There are 8 hidden switches. A switch that is on adds its own fixed numbers to the row, and there is some noise. The rows also spread widely along 10 directions, which tell nothing about the answers.
Known rows, each followed by its switches (1 for on, 0 for off):
[-12,  33,  14, -18,  23, -29,   3,   3,   1, -59, -14,  -2,  -6,  -2, -17,
   4,   0,  -4, -12, -33,  -1,  -6,   7,  -8, -30,   5, -24, -30,  -8, -23,
  -5, -16] -> 1 0 0 1 1 1 0 0
[ 27,   4,  20,  -1,  22, -13,  25,  17, -10, -27,  11,  -1,  14,   9,  -5,
   4, -46,  30,  16,  -8, -24, -18,  -3,  -5,  -5,  39, -21,   4, -28,  -8,
  12, -20] -> 0 0 1 1 1 0 0 1
[ 64,  77,   8, -23,  -3, -34,  61,  18,  19, -63,   9,  -5,  34, -13,  13,
  34,  15,  -2,  26, -34, -47, -31, -24,   6, -47,  -1, -13, -18,   4,  22,
  50, -41] -> 1 0 0 0 0 0 0 1
[ 30,  21,  22,  12, -13, -13,  38,   4,   2,  -1,   0,  26,  22,  16,   3,
  21,  -5, -17,   4,  -5, -17,  18, -18,  14,   9,  10, -48, -10,  18, -38,
  16,  10] -> 1 1 0 1 0 0 0 0
[ 34,   7,   3,  28, -14, -17,  18,   0,   0,  22,  18,   6,  37,  17, -14,
  17,  -9,   1,   7,  -5, -47,  17, -11,  -6,  26,  14, -20,  21,   4,   4,
   7,  -7] -> 0 1 0 0 0 0 1 1
[ -4, -11,  38,  14,  29,  -5, -10,  12, -26,  -1, -23,  14,  39,  36, -18,
  -5, -42,  55,   6, -10, -46,  -1,  25,  -2,  13,  47, -21,  20, -33, -13,
  -2, -29] -> 1 0 1 1 1 1 1 1
[ 50,  -8,  24,  31,  12, -14,  49,  -5, -11,   1,  27,  37,  19,  41,   7,
  28, -51,  18,   9,  -9, -13,  13,  -3,  -4,  35,  38, -27,  15,  -4, -32,
   8,  20] -> 0 1 0 1 1 1 1 1
[  5,  47,  -4,  25,   0, -26,  -5, -29,   8, -25, -14,  25,  41,  21, -21,
  28,  61,   6, -33, -42, -38,  24,   5, -12,  -7, -19,   6, -11,  37,   0,
 -16, -32] -> 1 1 1 1 1 0 1 1
[ 13,  21,   7,  38, -12, -20,  15, -26,  10, -17,  22,  15,   3,  18, -41,
  31,  34, -22, -38, -26,   6,  24,  -3,  -7,  31,  -7, -31,  15,  26, -27,
 -41,  19] -> 1 0 0 1 0 1 1 1
[  8,  -5,  10,  25,  -2,  -2,  12, -21, -11,   6, -39,  23,  39,  16, -24,
  10,  -1,  17, -47, -12, -17,  22,  10,  16,  16,   1, -28,  31,  30, -11,
 -33, -13] -> 0 1 1 1 0 0 1 1
[ 14,  -3,  20,   6,   8, -12,  19,  -5, -17, -12, -34,  16,  32,   9, -16,
   5, -23,  15, -28,  -7, -20,   7,  -1,  13,  -2,  11, -33,  11,  13, -23,
 -10, -19] -> 1 1 0 1 1 0 0 1
[ 13,   7,   9,  11,   8, -23,  17, -13, -20, -17,  -2,   9,  29,  15, -34,
   7, -18,   0, -24, -15, -11,  15,   0,   0,   5,  16, -33,   1,  10, -40,
 -24,   0] -> 1 1 1 1 0 0 1 1
[ 44, -11,  13,  30,  16, -17,  30,  11,  -9,  17,  47,  37,  20,  53,  13,
  27, -64,  21,  36, -11, -30,  12,   0, -23,  45,  46, -18,  -2, -33, -36,
  28,  14] -> 1 1 0 0 1 0 1 1
[ 22,   3,  -1,  40, -13, -42,   3,  17,  -9,  27,  -8,  -5,  45,  -2, -48,
  26,   1,  -6, -20, -43, -85,  17,  -3, -13,  29,  13, -24,  45, -14,  37,
  -2, -46] -> 1 1 0 1 0 1 1 1
[ 46,  10,  -6,  29, -14, -30,  11,  10, -23,   8,   4, -13,  60,   8, -32,
  21, -13, -12, -23, -35, -77,  10,   4,  -5,  23,  27, -33,  32, -18,  11,
 -10, -26] -> 1 1 1 0 1 1 1 1
[ 62,  10,  -3,  31, -42,  -9,  27, -11, -23,  14,  29,   4,  48,   1,  -9,
  18, -12, -40, -30, -17, -29,  27, -18,  25,  29,  29, -59,  23,   6, -37,
 -22,  28] -> 0 1 1 1 0 0 0 1
[ 31,  19,  26,  29,  -2,  25,  -4, -35, -38,   0,  31,  25,  62,  42,  10,
  -8,  -3,  49,   4,  20, -12,  13,  -8,  13,  13,  39,   3,  13,  15, -34,
 -10,  11] -> 1 1 0 1 1 0 0 1
[-18, -10,   0,   2,  25, -37,   0,   1, -21, -32, -28,  -9,   7,  -6, -62,
   0, -35,  -4, -49, -34,  -4,   1,  13, -11,  -1,   9, -35,  10, -13, -23,
 -45, -22] -> 1 1 1 1 0 0 1 1
[ 14, -14,  -5,  22,  16, -24,  24,  -3,  -2, -16,   2,   3,  -4,  15, -26,
  21, -27,  -4, -22, -26,  -6,   2,   6, -21,  23,   7, -26,  11, -13, -13,
 -25,  -4] -> 0 1 1 0 1 1 0 1
[ 19,   0,  -4,  10,  -5, -27,   4,  -3, -10, -10,  30, -18,   6,   2, -26,
   6, -19, -19,  -1, -16, -13,  15,  -3, -10,  12,  22, -33,  -5, -21, -28,
  -9,  15] -> 0 0 1 0 0 1 0 1
[ -8, -10,  24,   1,  19, -26,  17,   0,  -8, -15,  -8,  16,  -9,  16, -29,
   8, -36,  -1, -12,  -3,   9,  20,   2,  -4,   9,  12, -37,  -4,   5, -45,
  -5,  14] -> 1 0 0 1 0 1 1 0
[  7,  48,  35,  62,  -5,  42,  -5,   7,  29, -13,  16,  27,  27,  56,   7,
  23,  56,  44,  20, -24, -30, -30,  19,  -5,  48,  20, -16,  38, -25,  25,
 -29, -22] -> 1 0 0 0 1 1 0 1
[ 11,  31,  16,  23,   2, -13,  -8,   9,  -7, -21,  -8,  24,  37,  32,   5,
  14,   6,   4,  -7, -57, -44,   4,  25,   3,   9,  31, -40, -15, -33, -25,
 -10, -12] -> 1 1 1 1 1 1 0 1
[ 25,  -1,   7,   2,  14,  -6,   4, -12, -30, -15,  -8,   9,  44,  15, -14,
   4, -36,  32, -20,  -4, -23,   6,  10,   7,   1,  23,  -8,  15,   0, -19,
  -6, -14] -> 1 0 1 0 1 0 1 1

New rows. What belongs after each?
[  3,  -3,  -1,   1,  21, -10,   5,  -8,  -7, -15,  -8,   5,  13,   9, -19,
  15,  -8,  25, -12,   3, -11,   9,  -4, -13,  -2,  -7,   9,   3,  14,  -3,
   6, -23] -> 1 0 1 0 1 0 0 0
[ 32,  31,  42,  13,   3,  -6,  46,  -8,  12, -30,   7,  12,  19,  29,  -9,
  15,   3,  16,  13,   7, -15,  -7, -10,   3,   6,  24, -35,  12,  20, -18,
  -5,   0] -> 0 0 0 1 1 1 1 1
[  8,   3,  10,  25,   5, -39,  14,   2,  10,   0,  -7,  13,   9,  19, -28,
  21,  -5,  -6,  -9, -29, -37,  19,   2, -19,  20,  10, -31,   4,   1,  -8,
  -9, -13] -> 0 1 0 1 1 1 1 1
[ 24,  32,  -6,  60, -29,  33, -25, -19, -16,   1,  36,   7,  57,  33,  -8,
  12,  37,   2, -28, -29, -25,   4,  13,   4,  46,  24, -20,  34, -12, -10,
 -58,   6] -> 1 1 1 0 1 0 0 1
[ 13,  27,   4,  -2,  10, -26,   7,   2,  -9, -35,   6,   0,  17,   2, -22,
  16, -13,  -6, -15, -25, -21,   4,   2,  -7,  -9,  17, -21,  -8,  -5, -21,
  -3, -13] -> 1 0 1 1 1 0 1 0
[ 15,  54, -10,   3,  -7, -35,   2,   2,   7, -30,  -4,  19,  22,   3,  16,
  24,  27, -27, -12, -67, -34,  20,  10,   3, -22,   1, -22, -41,  -6, -13,
  18,  -8] -> 0 1 1 1 0 1 0 0
[ 21,   8,   9,   8,   0, -25,  15,  16,  -2,  -3, -13,   3,  23,  -2, -21,
  24,  -7,   0,  -7, -11, -48,   8, -13,  -3,   2,   8, -24,   8,   2,   0,
  18, -30] -> 1 0 1 1 1 0 0 0
[ -7,  24,  13,  -8, -20, -11, -35, -10, -11,  -5, -32,  -3,  42,  -1,  -4,
 -20,  12, -14, -17, -16, -41,  29,   9,  22, -23,  19, -47, -27,   3, -39,
  -9,  -6] -> 0 0 0 1 1 0 0 1
[ 29,  35,  16,  17,  -9, -12,  24,   6,   3, -19,   5,  15,  30,  22,   5,
  18,   4,  -7,   7, -34, -29,   0,   4,   7,   9,  17, -41,  -8, -12, -19,
   1,  -2] -> 1 1 0 0 0 1 0 1
[ 20,  23, -34,  13,   1, -14, -16, -46, -20, -26,  23,   6,  32,   4,  -6,
  11,  19,   2, -42, -29,   0,  29,   1, -10,  -8, -10,  25, -15,  22, -16,
 -20,   3] -> 0 1 1 0 1 0 0 1
[ -9,  29,   9,  -1,   6, -35,  10, -17,  -3, -40, -37,  -8,  25,  -3, -48,
   4,  39,  -5, -36, -26, -19,  10,  -3,  -1, -25, -16, -24, -11,  30, -12,
 -30, -28] -> 1 1 1 1 0 1 0 1
[  8,  12,  -1,  -5,  37, -41,  20,  15,   7, -42,  22,  -1, -21,  -9, -16,
  16, -34,  19,  12, -34,  -6, -17,  -6, -28, -15,  10,   7, -10, -29,  10,
  22, -28] -> 0 0 0 1 0 0 0 1
[ 25,  13, -15,  18,  15, -43,  16,  -6,   1,  -9,  13,  31,  16,  14,  -4,
  36, -14,   1, -15, -53, -29,  25,   5, -16,   4,   4,   3, -13,  -3,  -7,
  16, -12] -> 0 1 1 1 0 0 1 1
[ 26, -10,   9,  19,  11,  -6,  32,   8, -11,  -4, -18,   3,  21,   3, -13,
  11, -35,  28, -18, -14, -23, -14,   4,   6,  16,  11, -19,  42, -13,  23,
  -7, -26] -> 0 1 0 0 0 1 0 1
[ 54,  36,   7,  -2,  -5, -30,  51, -14, -11, -29,  28,   5,  41,  17,  -9,
  22, -10,  -8,   9,  -5, -21,   9, -21,   1,  -9,  14, -25, -15,  22, -36,
  12,   7] -> 1 1 1 0 0 0 1 1
[ 32,  26,   9,  33,  -4,  -9,  32,  -5,   9,   1,  16,  37,  29,  42,   3,
  42,  15,   4,   5, -24, -24,  18,   3,  -6,  31,   4, -18,   4,  15, -12,
  10,   4] -> 1 1 1 0 0 1 1 0
[ 36,  28,  17,  30, -21,  -2,  36,  -3,   1, -15,   3,  13,  28,  10, -18,
  21,  12, -18, -23, -18, -11,  -2, -13,  18,  20,  10, -54,  22,  14, -22,
 -28,   3] -> 1 1 0 1 0 0 0 1
[  3, -15,   7,  17,   9, -14,  13, -18, -13,   5, -30,  19,  19,  20, -28,
  16, -14,   9, -36,  -1, -13,  27,   3,  -5,  22,  -8, -15,  20,  29, -12,
 -14,  -8] -> 1 1 0 0 1 1 1 0
[ -4, -40,  -5,  21,  17,  -4,   7, -20, -34,   6, -13,   9,   3,   5, -36,
   4, -42,  15, -50,   1,  21,  20,   3,  -2,  28,  -5,  -7,  38,  10, -15,
 -31,   5] -> 1 1 0 0 0 1 0 0
[ 27,  -9,   7, -30,   4, -45,  28,  -1, -20, -23,  -9, -11,  16,  -4, -22,
   2, -52, -25,  -5,   4, -17,  21, -14,   3, -20,  16, -52, -32,   4, -64,
  14,   8] -> 1 0 1 0 1 0 0 1
[ 51,  18, -15,  17,  17, -39,  54,  38,   8, -51, -19,   0,   8, -13, -17,
  53, -30, -14, -43, -85, -40, -40,  16, -10,   9,   2, -35,  33, -45,  40,
 -12, -52] -> 1 1 1 0 1 1 0 1
[ 48,  23,  15,  10,   0, -13,  45, -10,  -5, -23, -13,  14,  46,  23,   0,
  25,   4,  12,  -8, -12, -33,   5,  -7,   9,  -1,   5, -24,   5,  20, -12,
   4, -16] -> 1 1 1 0 1 1 0 1
[ 56,  20,  11,  18, -13,   6,  38, -20, -17, -13,   5,  13,  55,  21,   1,
  20,  -3,   9, -17,   3, -23,   5, -14,  17,   9,  14, -25,  19,  25, -21,
  -8,  -2] -> 1 1 1 0 1 0 0 1
[ 44,  33,  23,  20, -12,   1,  39,  10,   1, -12,   0,   5,  44,  10,  -3,
  16,   0,   8,   2, -14, -38, -13, -11,  17,   6,  25, -41,  22,  -1,   2,
  -5, -17] -> 0 1 1 1 0 0 0 1
[ 17,   6,   5,  14,  -1, -15,  -2, -19,  -9,  -4,  26,  -6,  27,  18, -28,
  10,  10,  11,   7,  13, -22,  18, -16, -17,  10,   8,  -4,  -1,  14, -22,
  -3,  -4] -> 1 0 1 0 1 0 0 1
[  5,  29,  21,  14,  -1, -26,  13, -14,  10, -19, -18,  24,  18,  21, -19,
  22,  25,  -4, -18, -29, -18,  26,   6,   5,   0,  -4, -34,  -8,  24, -28,
  -7,  -4] -> 1 0 0 1 0 1 1 1
[ 19,  21,   3,  13, -15, -16,   6,   1,  -6,  -5, -22,  18,  36,   8,  -8,
  20,   9, -22, -30, -30, -36,  23,  -1,  13,   3,   5, -43,  -8,  12, -27,
  -5, -10] -> 1 1 1 1 1 0 0 0
[ 16,  10,  13,  -3,  13,  -8,  29,  -9,   1, -21, -39,  51,  26,  33,  24,
  22, -19,  10, -15, -28,   3,  16,  18,  21,  -5,  -1, -36, -31,  13, -53,
  10,   4] -> 1 1 1 0 0 0 0 1
[ 10,  21,   5,  17,  20, -12,  30,  10,   5, -38,  14,  13,  -6,  20, -10,
  26, -11,   0,  -4, -36,   6, -14,   9, -15,  16,   7, -22,  -3, -20, -12,
 -12,  -1] -> 1 1 1 0 0 1 0 0
[  3,  11,  -6,   3,  10,  -9,  17, -12,   4, -16, -45,  34,  17,  13,   3,
  21,  -7,   0, -42, -31,   1,  19,  19,  14,  -3, -17, -22,  -7,  24, -17,
  -8,  -6] -> 0 1 1 0 0 0 1 0
[ 17,   4,  14,   8,  19, -18,  30,  -8,  -5, -33, -20,  30,   4,  18, -14,
  31, -21,   3, -41, -27,   5,  12,  13,   5,   8,   4, -29,   6,  13, -30,
 -13,   0] -> 1 0 1 1 1 1 1 0
[ 24,  46, -26,  -7,  -5, -68,   9, -15,  -7, -53,  27, -33,  12, -34, -54,
  23,  35, -42, -33, -49, -27,  15, -20, -21, -36, -13,  -5, -19,  12,  -1,
  -7, -19] -> 1 0 1 1 0 1 0 1
[ 26,  18,   0,   9,   1, -17,  12, -11, -12, -22,  -3,   6,  30,   6, -13,
  20,   4,   5, -23, -27, -18,  12,   4,   6,  -2,   0, -14,   7,   3, -10,
  -6,  -9] -> 1 0 1 0 0 1 0 1
[  3,  23,  12,  -1,  11, -18,  10,  19,  -6, -28, -34,  -3,  36,  10, -23,
   1, -20,   9, -11, -37, -38, -17,  20,   3,  -7,  19, -43,   2, -24,  -7,
 -17, -36] -> 1 1 1 0 0 0 1 1
[ 40,  16,  22,   2,  10, -27,  48,  16,   6, -22,   3, -11,  27,  12, -32,
  23, -18,  13,  18,   4, -48, -18, -16, -15,   3,  17, -27,  18,   1,   6,
  11, -35] -> 1 0 1 0 1 0 1 1
[ 14,  -7,  -7,   5,  -6, -17,  -9,   1, -25,   9, -16,  -8,  33,  -6, -20,
   4, -27,  -6, -34, -20, -37,  24,  12,  10,   7,  15, -27,  21, -11,   1,
  -4,  -8] -> 0 0 1 0 0 1 1 0
[  7,  39,   7,  54, -28,  62, -24, -22, -10, -14,  -7,  21,  43,  19,   5,
  12,  50,  13, -65, -31,   9,  -8,  30,  38,  41,   2, -23,  61,   2,  12,
 -70,   5] -> 1 0 0 0 0 1 0 0
[  1,  22,   0,   5,  17, -26, -22,  21, -11, -33,  18, -14,  14,   5, -19,
  -2, -33,   4,   1, -49, -36, -13,  23, -17,  -3,  49, -26,  -8, -61, -11,
 -14, -20] -> 0 0 1 1 1 0 1 1
[ 32,  44,  13,  12,  -7,   6,  20,   2,   4, -10, -17,   3,  62,  12,   6,
   9,  30,  36,  14,  -9, -59, -13,  -6,  12, -13,   5,  -3,  14,  13,  33,
  15, -45] -> 0 1 1 0 0 0 0 1
[ 12,  38,   3,  50, -24,  26,   9, -14,  14, -32, -19,  20,  16,  15,  -9,
  29,  50, -24, -71, -49,   9,  -5,  20,  22,  33,  -4, -53,  33,  14,  -5,
 -77,   5] -> 0 1 1 1 1 1 0 0
[ -5,  14,   6,  -2,  36, -22,  24, -15,  11, -58, -11,  10, -15,  22, -11,
  13,  -6,  13, -12, -28,  21, -10,  14, -19, -10,  -4, -14, -27,  -2, -25,
 -23,  -8] -> 0 1 1 0 1 1 0 1
[ 31,  18,  17,   3,  22,   0,  32,  -2,   7, -28,  -4,  24,  19,  23,  14,
  18, -27,  39,   6,  -9, -15, -14,   7,   2,  -2,  13,  -4,   9,   1,   3,
  16, -18] -> 0 0 0 0 1 0 1 1
[-13,  15,  -1,  37, -20, -25, -33, -35, -15,  11,  12,  15,  34,  28, -37,
   4,  38, -25, -33, -29, -19,  57,   7,  -7,  24,   5, -27, -13,  20, -50,
 -38,  23] -> 1 1 0 1 0 1 1 1
[-11, -27,  -4,  32,  13, -38,   7,  -1,  22,  15, -14,  14, -17,  21, -33,
  26,  -2,  -5,  -9, -20, -22,  27,   3, -36,  36, -15, -18,   1,   1,  -2,
  -9, -13] -> 0 1 0 0 1 1 0 1
[ 24,  11,  24,  13, -21,  26,  12, -31, -36,   3, -19,  -8,  67,   8, -24,
 -17,   5,  24, -25,  34, -16,   6, -16,  34,   3,  12, -31,  40,  38, -16,
 -34,  -5] -> 1 1 0 0 0 0 0 1
[-19,  26,   2,  27,  20,  21, -30,   5,   1, -26,   9, -13,  14,   6, -28,
   2,  26,  51,  -3, -10, -19, -34,   8, -24,  10,   3,  27,  38, -19,  52,
 -24, -51] -> 1 0 0 0 1 0 0 0
[ 47,  44,  -5,   2,  -5, -43,  34, -13,  -1, -41,  15, -27,  39,  -9, -44,
  28,  29, -10, -15, -18, -51,   0, -20, -16, -20,  -5,  -5,  11,  26,  19,
  -2, -33] -> 1 0 1 0 1 1 1 1
[ 37,   4,  21, -10,  13, -34,  32,  29, -24,  -4,   3,  -6,  39,  12,   2,
  -6, -77,  13,  34, -17, -58,  -8,   3,   1,  -5,  53, -42,  -4, -46, -12,
  36, -14] -> 0 1 0 0 0 1 1 1
[ 37,  11,  22,  19, -11,  -1,  19, -13, -25,  11,  30,  14,  41,  26,   0,
   4, -15,   8,  15,  25, -24,  22, -27,   6,  14,  32, -22,   1,  19, -40,
  14,  15] -> 1 1 0 1 1 0 0 0
[-16,  21,   3,  -2,   9, -11,  -9,  12,   1, -24, -12,  -9,   8,   0, -26,
   4,   5,   2,  -3, -16, -16,  -4,   5,  -9,  -8,   0, -20,  -8, -12,  -5,
  -5, -23] -> 1 0 1 0 0 0 0 0
[ -3,   8, -12,  24,  30, -26,  -1,   7,   3, -33,  29,  28, -26,  14, -10,
  37, -17,   0, -20, -63,  15,   6,  18, -26,  21,   7,   0,  -8, -36, -16,
  -5,   4] -> 1 0 1 1 0 1 0 0
[-26, -11,   1,  28,  27, -50,  -4,  28,  14,  -4,  15,  18, -30,  23, -40,
  23, -37, -17,   1, -58, -15,   9,  18, -44,  36,  17, -37, -15, -50, -28,
 -14,  -6] -> 1 1 0 1 0 0 1 1
[ 18,  16,  -8,  -2, -22, -23,  -1, -15,   1,  -2, -34,  17,  28,  -8,   0,
  19,  19, -32, -43, -22, -29,  43,  -2,  22, -13, -11, -36, -19,  35, -28,
   7,  -2] -> 0 0 1 1 1 0 0 0
[ 10,  13,  13,  13, -16,  10,   6, -13,  -5, -19, -30,  15,  21,   4,  -7,
   5,   3, -17, -50, -24,   8,  12,  13,  36,   7,   9, -60,  11,  11, -42,
 -43,  14] -> 0 0 1 1 0 0 0 1
[  6,  13,   3,   3,  10, -14,  24,  10,   7, -36, -31,   7,   1,  -6, -16,
  18, -13, -15, -40, -35,  -3,  -8,   6,   5,  -3,  -1, -41,   1,  -1, -11,
 -24, -18] -> 0 1 1 1 1 0 0 0
[ 52,   0, -10,  42, -19, -42,  29, -19, -14,  12,  28,  -1,  37,   4, -44,
  39,  16, -23, -31, -18, -49,  37, -29, -15,  29,   1, -15,  26,  26,  -3,
  -9,  -7] -> 1 1 1 1 1 1 0 1
[ 24,  23,  14, -15,  16,  -2,  28, -28, -26, -47,  16,   8,  19,  13,   4,
  -6, -24,  12,  -6,  11,  24,   5, -14,   8, -24,  22, -14, -24,  24, -54,
  -6,  20] -> 0 1 1 1 1 0 0 0
[ 23,  25, -28,  -1,  48, -41,  12,  11, -22, -64,  21,  18,   9,  -7,   2,
  27, -44,  25, -25, -86, -10, -22,  20, -20, -24,  13,  27, -15, -51,  11,
  15, -37] -> 1 1 1 1 0 0 0 1
[ 35,  19, -21,   9,   2, -21,   6, -27, -46, -41,  24, -38,  47, -18, -47,
   0,  -2,   2, -46, -17, -20,  -3, -10,  -9, -12,  11,   3,  27,   4,   6,
 -38, -21] -> 1 1 1 0 1 1 0 1
[  0,   9,  22,  30,  -1,   5,  20,   3,  31, -15,   3,   2, -13,  26, -33,
  18,   6,  -6,  -6,  -1,   2, -12,   4, -13,  38,   8, -50,  24,   0, -14,
 -46,   3] -> 0 0 0 0 1 0 1 1
[ -6,  20,  18,  -7,   1, -14,  -1,  15,  -1, -19, -33,   6,  20,  -1, -15,
   4,  -1,  -4, -11, -20, -25,   5,   5,  13, -15,   8, -43, -12,  -4, -22,
   3, -20] -> 1 0 1 1 0 0 0 0
[ 37,  17,  11,  20,   2, -21,   9,   3, -28,  -8,  21, -14,  51,  14, -23,
   2, -22,  16,   3, -19, -59,   0,  -1,  -7,   8,  47, -18,  21, -23,   4,
  -7, -20] -> 0 1 1 1 1 1 1 1
[ 24,  19,  26,  -6,   6,  -8,  40,  -2, -16, -29,  -7, -23,  39,   5, -36,
  -8, -11,  21,  10,  24, -23, -19, -23,   3, -17,  16, -30,  12,  15, -11,
  -9, -23] -> 1 1 1 0 0 0 0 1
